The rows of each matrix lie in a flat space through zero, up to rounding. After each matrix: how many dimensions does the smallest such space have?
In the rows, zero is written as 128.

[[ 61 134 173 118 131 138 153 113  74]
 [134 142 118 127 144 111 117 152 115]
 [173 118 158 136 111 187 146 100 125]
 [118 127 136 127 127 131 133 124 121]
 [131 144 111 127 147 101 113 159 117]
 [138 111 187 131 101 203 165  76 108]
 [153 117 146 133 113 165 141 105 133]
 [113 152 100 124 159  76 105 175 111]
 [ 74 115 125 121 117 108 133 111 143]]

3

[[188 154  83 149 179 158  80 208  30]
 [154 168 159 152 108  90 127 125 148]
 [ 83 159  91 140 105 132  82  98  95]
 [149 152 140 143 123 110 122 135 128]
 [179 108 105 123 183 164 124 197  75]
 [158  90 132 110 164 150 154 165 125]
 [ 80 127  82 122 124 154  95 108  92]
 [208 125  98 135 197 165 108 226  46]
 [ 30 148  95 128  75 125  92  46 130]]

3

[[ 71 148 114 122 106 158 137  95  91]
 [148  84 139 136 111 127 151 158 144]
 [114 139  82 150 135 151 144 109 114]
 [122 136 150  81 107 127 103 164 139]
 [106 111 135 107  67 151 117 137 142]
 [158 127 151 127 151  21 133 122 185]
 [137 151 144 103 117 133  73 129 146]
 [ 95 158 109 164 137 122 129  43 107]
 [ 91 144 114 139 142 185 146 107  62]]

6

[[234  95 175 178 179 195  85 126 145]
 [ 95 151 130 117  80 135 117 122  81]
 [175 130 116 145 156 139 133 130 131]
 [178 117 145 120 158 144 127 120 141]
 [179  80 156 158 177 112 126 148 195]
 [195 135 139 144 112 106 134 145 104]
 [ 85 117 133 127 126 134 117 125 144]
 [126 122 130 120 148 145 125 118 142]
 [145  81 131 141 195 104 144 142 216]]

5

[[111 157 133 149 155 134 134 128 157]
 [157 123 127 110 133 142 142 100 130]
 [133 127 134 143 161 128 136 177 144]
 [149 110 143  23  72 153 102  46  90]
 [155 133 161  72 125 141 106  64 137]
 [134 142 128 153 141 159  88  55 121]
 [134 142 136 102 106  88 156 121 182]
 [128 100 177  46  64  55 121 129 117]
 [157 130 144  90 137 121 182 117 148]]

7

[[163 177 144  99 185 138 134 148 162]
 [177  90 116 131 126 132 143 115 134]
 [144 116  66 157  58 112 105 103 152]
 [ 99 131 157 120 148 132 134 138 106]
 [185 126  58 148  75 116 109 105 178]
 [138 132 112 132 116 125 122 124 140]
 [134 143 105 134 109 122 115 124 147]
 [148 115 103 138 105 124 124 117 139]
 [162 134 152 106 178 140 147 139 136]]

3

[[ 41 173 196  72  85 145 101 144 119]
 [173 105  93 157 150 119 142 120 133]
 [196  93  57 137 151 117 163 122 162]
 [ 72 157 137  23  80 144 138 151 176]
 [ 85 150 151  80 101 138 123 140 139]
 [145 119 117 144 138 124 131 124 126]
 [101 142 163 138 123 131 109 128 104]
 [144 120 122 151 140 124 128 123 120]
 [119 133 162 176 139 126 104 120  85]]

2

[[116 112 144 113 132 130 121 119 122]
 [112  69 132 123 176 149 112 116 125]
 [144 132  91 139 156 133 133 137 135]
 [113 123 139  70 146 122 122 107 112]
 [132 176 156 146  53 107 139 138 130]
 [130 149 133 122 107 118 132 129 126]
 [121 112 133 122 139 132 123 123 126]
 [119 116 137 107 138 129 123 118 122]
 [122 125 135 112 130 126 126 122 123]]

3

[[ 86 130 137 113  97 104  92 127  96]
 [130 128 128 126 133 129 129 131 131]
 [137 128 123 140 122 132 137 116 130]
 [113 126 140  92 161 122 110 169 133]
 [ 97 133 122 161  38 108 108  66  80]
 [104 129 132 122 108 115 108 125 109]
 [ 92 129 137 110 108 108  96 134 103]
 [127 131 116 169  66 125 134  71 105]
 [ 96 131 130 133  80 109 103 105  94]]

2

[[132 141 121 103 124 134 153 116 125]
 [141 196  88 156 182 128 121 156 119]
 [121  88 150  98  79 131 139 101 132]
 [103 156  98  26  74  30 210 139 159]
 [124 182  79  74  70  81 156 128 138]
 [134 128 131  30  81 151 213  69 124]
 [153 121 139 210 156 213  55 113  99]
 [116 156 101 139 128  69 113 169 143]
 [125 119 132 159 138 124  99 143 129]]

4

[[134 149 123  59 134  97 138 135 171]
 [149 173 152 115 104 157 110 135 138]
 [123 152  84 140 149 158 176 149 127]
 [ 59 115 140 119 162 104 104 115 196]
 [134 104 149 162  88 154  97  99  91]
 [ 97 157 158 104 154  63 101 112 189]
 [138 110 176 104  97 101  77 104 133]
 [135 135 149 115  99 112 104  97 130]
 [171 138 127 196  91 189 133 130  48]]

6

[[172  96 151 168  71  66 140 116 158]
 [ 96  94 134 190  91  78  59 215 175]
 [151 134 232 127 155 135 155 111 236]
 [168 190 127 124 153 176 207  49 110]
 [ 71  91 155 153 130 123  80 181  93]
 [ 66  78 135 176 123 139  53 187 140]
 [140  59 155 207  80  53 121 147 150]
 [116 215 111  49 181 187 147 124  95]
 [158 175 236 110  93 140 150  95 116]]

7

[[189 145 156 125 118  52  14 107 132]
 [145 128 119 127 178 115 122 115 136]
 [156 119  54 138 146 169 194 160 149]
 [125 127 138 152  74 109  91 138 147]
 [118 178 146  74  88 130 151 159 136]
 [ 52 115 169 109 130 176 184 112  78]
 [ 14 122 194  91 151 184 207 102  68]
 [107 115 160 138 159 112 102  97 116]
 [132 136 149 147 136  78  68 116 162]]

5

[[154 143 141 140 119 134 118 114 148]
 [143 226 115 126  94 114 121 157 126]
 [141 115 221 125  88 190 133 165 189]
 [140 126 125 168 105 119 118 109 123]
 [119  94  88 105 184 108 130  96 110]
 [134 114 190 119 108 170 133 153 169]
 [118 121 133 118 130 133 134 140 127]
 [114 157 165 109  96 153 140 184 142]
 [148 126 189 123 110 169 127 142 177]]

4
